The same things were measured in two ways. Each way mixes the same 8 hidden numbers, adds some noise and spreads widely along 6 directions of its own, which tell nothing about the thing.
In the rows, zero is written as 128.
Some things both ways: the first way, then the second way.
[124 150 124 115 103  88 117 125 114 135 116 114 140 100 127 130 161  99
  76 109  88 107 162 161  79 106]
[162 138  88 152 158 127 110  87 173 142 118 121 138 100 133 123  93 127
 131  91 158  89  71 154 136]

[ 67 139  99 127 153 142 134 153  86  91 127 131  93 159 139 124 117 136
 137  96 154  68 121 110 180 117]
[161 199 116 129 134  80 152 137 129 158 150 110  70 176 142 150 145 127
 114  73  71 191  88  92 120]

[ 68  79 132  77  95 131 186 127 108 102 165 130 149 136 166  64  97 157
 120 135 117  97 138 183 122  86]
[188 148  86 102 165 147 121 106 165 135 124 184  95 125 134 157 159 155
 123 190  91 136 173 143 100]

[ 87  93 107 122 164 143 148 132 102 126 149 129 130 135 136 153 138 150
 122 135 108  77 123 165 130 126]
[177 135 188 140 111 154 172 103 141 150 194 135 108 112 174 126 185 159
 130 149  89 183 110 128 108]

[113 115 101  78 120 128 197 118 123 144 105 130 160 108 151 120  84 129
  69 135 143 109 139 172 124 162]
[157 123 133 120 151  99 141 105 147  91 164 116 119  82 142 139 137 142
 132 123 117 140 123 128 113]

[108 120 214 103  29 144 138 151 125 133 200 103 138 118 134  99 132 118
 120 144 117 178 155 155  97 117]
[152 139 164 182 168  78 195 155 152 105 211  90 108 107 160 145 138 165
 141 123 117 184 120 124 138]

[ 99 109 133 165 170 146 105 134  95 117 156 112 134 120  98 159 158 156
 141 154  89  90 145 151  98 113]
[177 182 126 163 161 109 135 131 132 115  99 114  65 171 127 146 183 135
 102  90 105 180 133 124  69]

[115 111  90  65 157 129 168 120  88 145 141 175  99 169 198 117 133  79
  95  90 136 109  45 157 183 145]
[163 182 138 130 129 121 136 110 150 172 154 119 140 110 138 139 119  93
 133  84 146 130  38 172 105]

[131 128 155 123  92 126 189 125 139 124 119  99 143 127 135  92 142 124
 114 130  92 152 176 159 112 102]
[103 124 143 188 163  98 140 119 133 155 197  93 121 117 144 189 117 146
 155 101 120 182  83 127 134]

[112 104 130 117 102 140 128 112  65  92 191 114 123 148 130  78 154 129
 139 119  86  77 120 188 122  74]
[203 122 166 149 105 158 193  96 188 124 182 183 120 103 187 102 156 150
 112 168 114 158 101 121 137]

[115 145 112 118 123 115 155 119  95  94 138 128 113 143 127  91 118 104
 100 104 101  86 124 166 134  94]
[194 167  83 127 179  81  99 109 165  74 109  95  98 104 107 151 130 112
 103  72 142 103 112 137 100]

[143  97 144  78 146 166 125 119  78 191 139 144 192  86 173 108 162 134
 140 179 165 160 123 114 129 218]
[ 71 139 107 102 166  94 126 140 121 168 124 116 125 157 136 121 134 171
 132 115 104 194 106 129 119]

[130 188  73 122 108  88 119 126  92 120  92 129  97 132 110 106 125  75
  61  68 127  62 143 142 122  94]
[ 82  99  92 136 135 127  86 128 141 153  87  57 106 126 128 103 133 174
 129  82  97 134 141  99 143]

[146 154 174 153 121 142 135 112 109 149 118 102 203  53  86 174 161 120
  93 193  83 124 200 129  72 172]
[180  74 129 186 158  93 173  82 204  78 180 128 157  75 181  89 131 165
 127 128 168  91  89 116 174]

[102 169 137  61  60  88 161 136 122 125 126 142 110 125 168 122 111  44
  44  76 134 122 108 143 147 119]
[105  78  95 174 136 115 130 119 156 177 149  87 154 133 150 122 137 167
 137 114 143 106 101 109 160]

[129 127  83 148 170 129 144 119 110 128 116 115 130 117  95 139 142 126
 102 132  99  77 153 163 113 114]
[114 111 109 220 169  77 138  88 163 129 109 115 131 177 148 113 158 133
 124  48 161 161  50  91 129]

[127 145 102 115  99  89 130 116 109 129  91  91 139 112 136 133 171 126
  78  91  83  79 178 177  83 100]
[ 93 148 104 151 145 106  58 139 145 134 129  32  89  90  93 191 130 111
 138  48 102 157 136 118 110]

[120 142 145 116 108 133 167 110  92 122 122 135 139 130 130 108 103 107
  97 133 116 119 119 151 129 116]
[101 115 148 181 136  97 177 147 160 152 191 111 133 127 160 140 145 149
 132 115 129 186  87 114 139]

[114 158 143 176 107 103 139 131 132  85  95  74 116 123  76 118 119 148
 105 116  83 110 192 168  72  64]
[198 144 177 140 110 132 173 120 123  92 177 112  80  92 161 156 113 154
 116 139  91 159 127 124 106]

[ 92 115 120 131 128 125 125 140 118 103 120  77 144 101 116 110 152 167
 134 134 119 101 195 145 100 108]
[193 105 101 116 131 142 150  56 176 151 165 169 146 103 181 103 114 163
 132 157 121  86  87 114 173]

[152 154 150  95 106 157 148 112  67 134 121 124 140 126 151 129 113 109
 102 129 152 132  91 147 155 206]
[ 77 112 133 145 115  69 163 170 158 157 173  79 137 141 150 106 179 146
 123  89 107 185  95  86 149]

[ 97 146 164  84  66 113 128 131  91 111 151 111 143 114 153 142 121 118
  78 113 116 108 127 174 103 147]
[170  96  75 144 149  79 122 138 218 112 146  82 153  95 136  92 186 152
 109 111 148  74 133 110 168]

[132 123 116  72 116 126 131 119  84 140 132 133 134 119 161  92 116 117
  96 116 153 128 101 167 123 168]
[112 113  90  94 150 108 118 105 179 181 153 119 185  85 143  93 126 132
 146 114 153  94  62 156 154]

[ 99  91  70  97 140 120  91 149 102 165 133 126 118 113 136 115 134 149
 102 111 168  92 131 155 103 136]
[172 156  69  96 172 103 106 110 161 101  59 104 111 110 123  71 107 139
 112  74 132  84 114 141 121]

[159 177 160 153  78 131 146 101  79 118 100  93 149 122 105 120 157 113
 108 123  77 104 169 150 107 107]
[112 127 135 197 120 106 155 153 176 127 163  87 100 102 148 147 110 136
 127  81 107 175 112  97 152]

Other things, the second way, with their names:
Q246: [198 131  89 128 155 122 133  89 150  60  65 136  76 124 146  99  96 166
  97 113 115 105 137 108 116]
Q542: [155 124 138 112 114  66 148 109 153  74 192  70 135  43 138 134 106 101
 135  63 124 111  79 104 130]
Q807: [128 132  77 174 204  88  95  98 171 129  87 130 124 177 126 132 165 151
 104  87 169 145  87 124 122]
Q453: [115 147 111 138 185  91  72 108 116 144 131  52 109 123 109 168 147 151
 136  74 123 151 103 140 108]
Q643: [101 153  72 150 182  70  97 152 141 147  96  62 119 151 105 137 131 144
 123  62 143 125 104 137 115]
Q684: [211 194 118 122 160 113 120 103 143 105 153 102  82  77 121 172 109 101
 140  86 104 122 112 153  93]
Q689: [107  99 119 157 145 105 121 100 136 156 138  84 141 138 147 117 133 162
 124  89 141 133  76 116 140]
Q602: [149 115  92 145 137 155 104 123 177 137 117 101 136  70 121 121 111 127
 138 119 142  81 136 159 120]
Q629: [208 171 146 143 137  63 155 129 170  50 146  76  87  92 136 114 156 115
  95  50 122 142  97 109 111]
Q686: [101 105  80 144 161  87 128 137 124 133 111 100 113 169 130 142 151 167
 121 122 108 142 145  94 116]
Q870: [171 121  88 145 135 143 135  78 179 146 107 140 118 118 165  81  97 156
 123 105 123  90  90 116 159]
Q881: [136 115 129 168 115 104 144 136 178 129 127 109 112 152 156 105 173 168
  79 104 131 167 101  89 148]
Q349: [168 119  86 174 190  86 143 131 196 110 130 114 139 122 138 108 171 155
 122 123 159 110 126 138 134]
Q909: [132 135 118 135 186 135  87  85 142 151 139 109 115 111 126 142 183 135
 161 110 107 159 130 147  95]
Q210: [183 132  82 136 140 126 139 103 190 117 123 152 120 101 148 116 125 124
 122 120 122 100 116 120 135]
Q285: [164 149 142 155 134 119 158 102 142 106 147 140  77 132 152 151 132 132
 118 104  88 184 110 101 109]
Q915: [183 168  98  80 192 112  77 111 168 139 156  82 111  63 118 125 174 147
 147 114  94 117 152 165 128]
Q19: [131 158  80 114 182 103  86 137 122 145 110  74 101 128 104 158 137 144
 139 107 107 125 146 145  98]
Q869: [113 100 132 178 151 104 134 128 124 131 121  71 106 158 146 108 193 179
 122 100 113 166 134  95 112]
Q737: [123 172 102 138 172  62 119 126 118  94 114  97  55 144 113 184 125 114
 130  58  75 197 129  84  94]
Q191: [208 166 132 112 141 156 155  95 125 107  94 139  74 119 162  97  79 163
 116 125  94 124 120 141 103]
Q322: [107 159 100 159 165 112 109 117 159 191 141 112 135 132 122 157 130 113
 146  88 143 149  70 152 119]
Q110: [ 89 102  86 140 177 127  86 125 165 188 166  92 154  97 126 152 151 154
 162 135 127 124 136 152 142]
Q168: [ 98  90 147 140 129 131 154 128 132 165 157 121 154 136 161 104 174 177
 131 151 134 167 110 139 113]
Q412: [157  91 128 161 129 130 156 116 171 153 135 110 152 141 174  61 176 191
 107 132 145 116 100 122 151]
Q750: [205 153 114 122 134 159 149  60 150 131 114 201  95 139 157 132 143 126
 120 148 103 139 109 126  90]
Q199: [127  94  74 165 165  94 138 104 169 166 164 119 155 128 148 137 135 151
 149 119 140  99  94 116 161]
Q677: [ 86 140 154 141 155  82 144 154 100 130 145  74 106 149 136 149 148 166
 125  98 102 213 114 121  98]
Q81: [134 162 133 158 145 169 122 135 112 188 109 112  76 166 140 145 154 159
 136 127  85 186 140 149  82]
Q947: [169 140 132 130 132 167 126 135 147 149 150 120 114  88 139 158 133 151
 129 169 115 126 150 171 101]

Some of these things the first way, each followed by its name:
[102 120 101 146 160 107 149 132 124 120  89 115 108 152 124 125  99 172
 104 108 112 108 136 181  89 104] => Q412
[134 131 125 101  82 110 105 136 110 152 135  91 144 102 145 122 202 116
 102 105 107 112 182 152  96 131] => Q870
[116 177 134 200 167 141 121 130  95  91 116 113 128 114  54 156 130 120
 120 150  86  76 168 114 114 105] => Q684
[ 89  80 110 103 183 166 199 117 103 168  98 163 168 125 170 138 103 153
 126 164 149 117 109 122 160 153] => Q110
[140 199 123 144 108 119 166 107  88  89 112 124 139 123  89 117 121  79
  76 118  80  59 162 147 129 110] => Q285
[123 110 143 135 169 147 142 126 114 182 116 134 173 108 151 192 185 138
 121 161  92 126 151 126 110 165] => Q81
[ 61 123 129 125 141 116  80 161 100 137 164 132 158  83 117 179 150 151
 103 151 117  67 175 128  78 144] => Q915
[146  82  99 115 152 163 163 118 108 178 110 108 167 111 149 109 177 153
 143 154 133 128 164 138 136 161] => Q246
[138 162 128 118  93 158 165 122  82 103 151 121 127 127 109  76 123  82
 116 127 136  96 141 127 173 134] => Q737
[132 125 138 109  73 126 163 118 108 117 125  82 145 127 134 101 127 152
 101 118 104 112 164 199  96 124] => Q210
[ 93  88  57 107 216 145 176 132 112 146 117 168 116 154 166 114 141 121
 135 120 147  95 101 118 184 123] => Q453
[111 124 132  75 104 125 125 138 103 147 160 148 130 108 153  99 131  83
  92 126 151 140 106 134 133 140] => Q677
[135 126 129 110  94 122 114 147 119 165 148 113 133 112 139 114 186 106
 108 117 119 133 166 137 103 129] => Q191
[ 81  90 140  88 137 163 168 138 118 153 126 127 158  96 159 147 121 131
 121 160 168 139 128 114 159 169] => Q199
[ 78 167 129 131 156 120 117 142 102 126 112 157 142  87 104 170 102  89
  78 147 143  93 132  89 124 137] => Q19
